The first 8 rows are patterns. Each new row is the sum of 2 different patterns, raised or lowered, with some noise. Before adding, each is slid sideways (what falls off one end comes back at the other) and multiplied by a number that may be negative. Names go in the order of the patterns.
In the rows, zero is written as 128.
Known rows, each followed by the names of its patterns:
[ 99 136 138 153 170 132 117 156 108 113 114 108 133 126 141 129 131 162
 128 119 141 112 141 135 131 171 114 121 123 125 131 113 118  75 137 128
 113 123 113]
Migol
[132 136 141 139 122 108 138 164 119 118 117 134 121 127 136 136  88 154
  75 157 139 123  82 114 117 141 140 152 117 165 129 121 114 121 130 137
 142 128 160]
nitep
[124 123 131 132 110  99 131 128 123  82 105 147 121 108 144 130 142 132
 140 142 146 138 163 156 124 143 111 172 136 138 131 155 128 137 122 124
 159 131 181]
fonu
[113 120 123 103 106 112 125 163 107 144 127 126 123 120 155 103 136 152
  88 122 181 142 120 147 156  89  77 123 125 134 152 128  85 131 107 130
 116 122 135]
gos
[145 131 118 128 109 155 131 131 135 131  95 128 134 101 143 104 126 119
 153 140 122 102 147 137 129 107 119 144 117 124 116 119 124 125  75 120
 150 130  94]
fari
[136 126 130 125 141 125 116 108 140 112 150 128 126 118 132 129 117 138
 128 145 119 135 115 136 152 147 178 109 128 147 149 122 120 101 163 127
 110 125 101]
gub
[118 181 137 133 126 142 124 153 170 122 125 127 123 133 135 116 120 137
  83 124 119 134 128 102  77 136 116 115 144 114  75 145 121 111 129 148
 128 138 109]
nubo
[124  75 136 136 125 138 117 126 147  75 108 123 113 130 122 135 125 129
 111 127 109 141 141 110 137 172 123 127 128 134 114  75 103 126 125 128
 127 131 168]
Lem

New rows. What belongs after each?
[195 159 182 158 177 159 166 142 135 184 178 191 142 142 160 151 138 133
 158 126 166  79 154 173 142 104 156 147 172 161 177 156 192 160 176 165
 143 166 144]
nitep fonu
[121  69 124  91  99  99  90  54  92  72  53 119  66 116  53 116 100  95
  51 119 101 107  87  63 114  39 100  97  91  94 115  86  92 121 109 118
 139  85  99]
fonu fari
[160  89 135 156 142 101 157 151 148 128 138 143 142 143 153 139 109 148
 135 118 136 127 131 143 151 129 119  75 169 145 122 104 138 159 153 104
 129 146 139]
fari gub
[160 127 127 136 157 171 118 107 155 155 149 147 148 117 170 151 141 152
 203 154 139 138 169 170 152 160 149 171 127 164 175 140 145 173 145 149
 176 129 164]
fari nubo
[ 88  88 104  96  88  80 102  87 105  86 115  99  65 124  94 117 103 102
  94  97 140 109  87 105 102 123 123  83  98  82  78 102 110  82 146 113
  95 112 118]
Migol fari
[153 164 175 103 151 134 161 161 174 180 102 157 170 174 148 141 119 193
 156 128 183 128 166 144 153 167 202 144 149 144 151 145 211 138 155 154
 153 136 142]
gub nubo
[132 137 135 146 152 121 153 152 144 136 126 152 116 154 126 155 141 118
 140 120 120 186 128  83 120 156 124  99 176 180 146 141 134 114 168 176
 117 149 153]
gos fari
[ 94  83  94 114  62  91  88  82  48 116 100  86  69 118 144 117  79  88
 106  86  89  51  90 135  84  44  89 102 104  67  90 141 104  97  92 111
 101  90 100]
fari Lem
[137 162  83  76 110 114 142 145 152  75 119  99 122  97  96 129 103 108
  89  80 109  99 105 163 100 142 120 125 124 122 150 116 143 139  88 103
 196 136 118]
fonu gos
[108 140 110  90 112 110  92  87 118 122 102  59  99 131 115  94 127 114
 118 111 144 106 155 103 131 134 135 131 106 136 110 103 118 109 111 120
 115 115 132]
nitep fonu
[118 121 120 152 138 105 132 135 122 114 116 110 119 126 121 145  88 101
 135 123 129  86  99 136 119  93 120 102 131 125 103 119  95 123 117 108
 125 126 155]
fonu gub
[137 135 147 124  57 111 127 122 149 127 112 131 122 120 126 114 145 133
 112 137 153 116 120 130 157 109  98 111 131 127 128 147 120 170 143  62
 134 173 140]
gos Lem
[ 85  81  80  80 100 112  75  57 105  74  99  81 101  92  71  55 132  63
 129  77  73  65 144 100  92  82  93  68 107  49  85 131 109 102  92  92
  77 108  90]
nitep nubo
[158 153 123 126 136 150 154 120 157 149 157 209 132 147 144 151 121 102
 137 164 132 161 124 148 181 151  98 149 163 133 155 119 155 154 110 121
 120 114  94]
gub Lem
[ 87 132 119 118 142  99  81  74  99  74  61 140 147 120 104  99 111 103
 133 111 106 112 121 111 133 105 103 103 122 126 104  99  27 127  91  92
 101  98  84]
Migol gos
[116  72  82  96 115  75  57  94 143  92  74  98  87 107 100  84 126 145
 100  84  90 122  73  91  97 102 107  79  82  80  96  84  87  95  89 112
  75 119 124]
fari Lem
[144 143 120 126 133 116 117 115 147 112 110 111 143 117 117 139 118 103
 143  86 130 126 122  99 102 107 131 140 147 105 155 123 122 116 117 125
 157 136 110]
nitep fari
[144 139 178 184 129 150 123 142 130 133 157 151 112 170  94 190 156 135
 105 123 141 161 160 194 127 180 146 137 133 129 140 124 163 145 167 145
 145 142 162]
Migol nitep
[101 136 162 146  92 107 130 114  57  82  86 137 108  95 110 122 112  60
 118 112 117 116  90  91 135  49 108 105  95 104 107 117  98 120  95 123
  85 126 111]
gub Lem
[165 184 166 169 164 160 154 161 149 172 155 124 174 163 125 159 155 121
 175 152 182 187 184 162 178 128 165 158 149 149 152 182 156 158 176 155
 152 170 111]
Migol fari
[148 151 193 147 181 147 163 147 139 174 155 180 167 163 165 152 108 152
 135 149 146 128 142 134 167 130 134 184 162 102 142 163 140 131 201 209
 150 157 133]
fonu gos
[158 194 150 147 174 160 166 151 183 138 157 148 151 149 169 135 176 137
 120 148 156 149 141 164 125 125 140 161 146 167 140 125 141 110 162 178
 135 137 154]
gub nubo
[ 95  79 114  76  51  98  74  95  97 101 157 112  94  98  65 105  95  59
 101 148  97  94 133  83 104 107  81 158 133  95 103  78  73  85 104  77
 123 106 121]
Migol Lem
[203 160 173 153 186 179 181 197 143 180 177 214 154 153 143 192 150 128
 162 141 165 128 149 170 167 146 164 148 179 152 185 172 171 159 184 179
 149 180 151]
fonu gub
[143 163 161 155 184 191 160 172 164 168 147 139 162 196 148 158 138 152
 159 148 135 165 122 174 107 186 196 166 119 145 145 167 162 152 148 215
 152 144 146]
nitep Lem
[130 168 156 138 140 122 134 123 128 144 142 139 150 137 136 126 130 135
 128 132 139 122 121 147 141 105 118 140 139 136 139 167 150 131 133 155
 122 162  97]
nitep Lem
[155 153 143 144 193 157 162 141 139 135 159 160 178 156 169 157 143 180
 169 154 220 180 182 155 127 197 188 151 171 174 150 145 227 134 141 208
 161  92 143]
gos nubo
[129 120 105 129  76 132 130 115 136 146  85 131 117 122 124  67  64 138
 118 114 127 142 161 127  63 127 173 128 139 115 135 143  96 138 115 111
 126 118 136]
nubo Lem
[111  94  95 101 167 144 116  99 110 102 103 125  98 100 134  81 112  98
  78 120  64  57 113  97  97  95 111  45  99 133  95  58 110 110  96  60
 128 201 116]
gos nubo
[130 169 145 135 124 138 130 104 117 111 122 105 118 128 116 124 171 121
 109 151  99 151 128 130 134 104 123 139 103 120 111 132  90 114 131 113
 127 118 105]
Migol fari
[129 132 145 141 152 138 135 179 139 116 161 174 164 152 150 150 173 150
 192 130 206 126 156 180 190 165 163 139 145 136 158 119 157 138 167 157
 156 147 128]
nitep nubo
[141 118 142 120 139 169 120 122 138 131 136 129  88 128 118  81 118 116
 131 102 114  70 111 138 114  98  99  78 124  96 130 155 142 122 124  87
 110 198 124]
gos nubo
[128 124 155 162 123 136  87 141 124 141 144 124  53 171  73 155 165 123
  43 141 120 137 151 179 127 184 123 120 171 138 145 146 164 136 193 179
 139 150 149]
nitep nubo
[123 154 179 124 145 136 125 122 124 132 175  98 140 155 138 163 101 168
 117 155 149 116 140 206 170 113 168 126 120 111 146 147 176 205 149 114
 160 177 178]
fonu gos
[138 139 160 192 164 168 148 150 156 150 109 134 192 164 132 141 130 159
 141 128 189 164 120 175 104 169 147 143 108 147 136 168 142 151 149 165
 111 141 133]
nitep Lem
[ 92  96  79  96 109 128 101  74 107  96 106 106  94  90  86  73  80 105
  52 116 115 108 112 106 117  90 100 101 101 111  96  95 121  82  94  91
  67 103  96]
Migol fonu
[149 135 163 154 139 119 167 142 140 156 154 111 176 149 142 149 170 155
 155 146 148 197 156 162 148 168 164 181 209 139 153 162 162 155 153 132
 170 161 117]
gub nubo
[ 92  97  84 116  90  97 118  50  93  75  98  94  48  45 108  75  92 101
  74  39  83  96  83  98 116  94 114  84 121 140 102 110  93 119 112 114
 129  73  65]
Migol nubo
[ 85  93  83 121  71 113  69 123  81  97  81 125 107  99 121  81 115  66
 114 115 150 110 104 135 133  94 111 159 127 104  91 125  89 100  91 132
 100  89 111]
fonu fari
[116  95  97 105 103  89 102  41 113 118 102  67 125  99  93  92  80 140
 100 128 100  96  69  97  89  55 109  73  90  61 104 119  86  61 122 106
 104  77  96]
fonu fari
[137 138  44 146 120 119 114 155 128 151 121  97 184  93 146 140 147 130
 176 202 128 133 139 171 160 126 129 146 130  92 121 123 128 122  92  78
 113 101 128]
fonu nubo
[ 87  83 103  98  80 118  89 100 128  94  60  73 109  84  72 157 127  94
  93  86  76  83 121  54 120  95  94  96  79  86 106 106 133 143 110  89
  85  98  69]
Migol gos
[135 154 144 133 158 106 116 159 129 135 145 152 125 147 126 169 165 145
 122 153 168 133 186 143 147 141 148 120 187 164 163 126 154 165 188 135
 140 191 151]
fari nubo
[117 159 110 150 130 105 128 174 136 131 145 162 110  85 131 107 144 158
 136 103 150 138 140 132 135 167 140 122 138 130 115 125 126 161 117 141
 127 132 116]
fonu gos
[135 150 147 156 144 130 136 148 161 156 147 157 142 174 181 178 136 145
 151 153 161 159 135 143  98 115 138 158 124 143 124 160 152 135 158 126
 112 156 117]
Migol nubo
[118 120 113 135 120 113 102 121  95 136 124 138  83 104 106 121 122 119
 104 102 122 113 100 111 107 104 127 120 145 143 120 117 141 100  97 113
 123 114 108]
Migol nitep
[145 125 134 143 121 148 149 147 118 179 100 163 114 149  75 123 126 151
 151 131 150 159 113 164 127  79 123 149 129 110 198 183 145 148 140 108
 114 183 165]
nitep gos
[106 113  58  78 100 106  97  64  53 113  83  86 104  82  54 109  60  80
 110 113  77 117  84  84 141  95 118  97 110  97 120 111  90  99  80 103
  87 101  80]
fari nubo
[ 91 106 132  87  69 113  99 101  89 113 138  84 113 141  85 150  79 118
  94 154 138  87  93 137  97 112  92 129  82  80 111 103 104 115 109  48
 106  88  96]
nitep gos
[151 151 139 150 121 151 139 152 134 156 171 189 193 100 151 172 167 147
 132 120 193 121 121 140 114 156 143 154 145 162 137 138 119 167 137 160
 154 169 135]
gub Lem
[ 86 126 103  95  99 110 135 115  89  94 113  68 100  80 105  80  63  66
  48  83  72  86  71 116  68 112  60  94  86 100 111  95 104  68  96  40
 102 112 111]
fonu gub
[ 97 106 155  67  62  90  94 124 158  91  71 110  64 111 133  78 108  96
  91  77  77  69  99 102  83  71 106  96  86  96  71  87  84 105 119  66
  88 135 119]
gos nubo
[133 127 137  76 118 112 130 126 133 129 135 126 129  89 112 151 136 126
 132 158 102  99 130 128 120 119 128 124 114 100 115 119 114 124 118 122
  88 124  71]
nitep gos
[ 98 130  85 155  70 156  75  80 117 148 115 132 106 102  74  72  81  78
 104 111 108 104  61 107  89  44 135  96  30  73 109  97  58  99 154 111
 111  83  79]
nitep gos
[140 141 119 181 142 102 145 154 149 138 149 135 164 146 122 163 170 134
 177 144 144 131 152 145 146 155 158 154 129 163 126 125 173 164 194 123
 157 196 184]
gub Lem
[ 66  83  86  52 120 112  89  75 120  90 111  76  88 153 101 100  95  98
  84 113 134 120  86 110  94 106 104  85 111  94  70 113  69 103 134  87
  52 120 109]
gos nubo
[126 141  97 110 152 100 122 137 134  91  78 103 126 135 159 149  94 119
 127 112 106 112 115 117 120 126 107 109 134 125 144 117 126 132 126 124
 145 135 101]
Migol gos
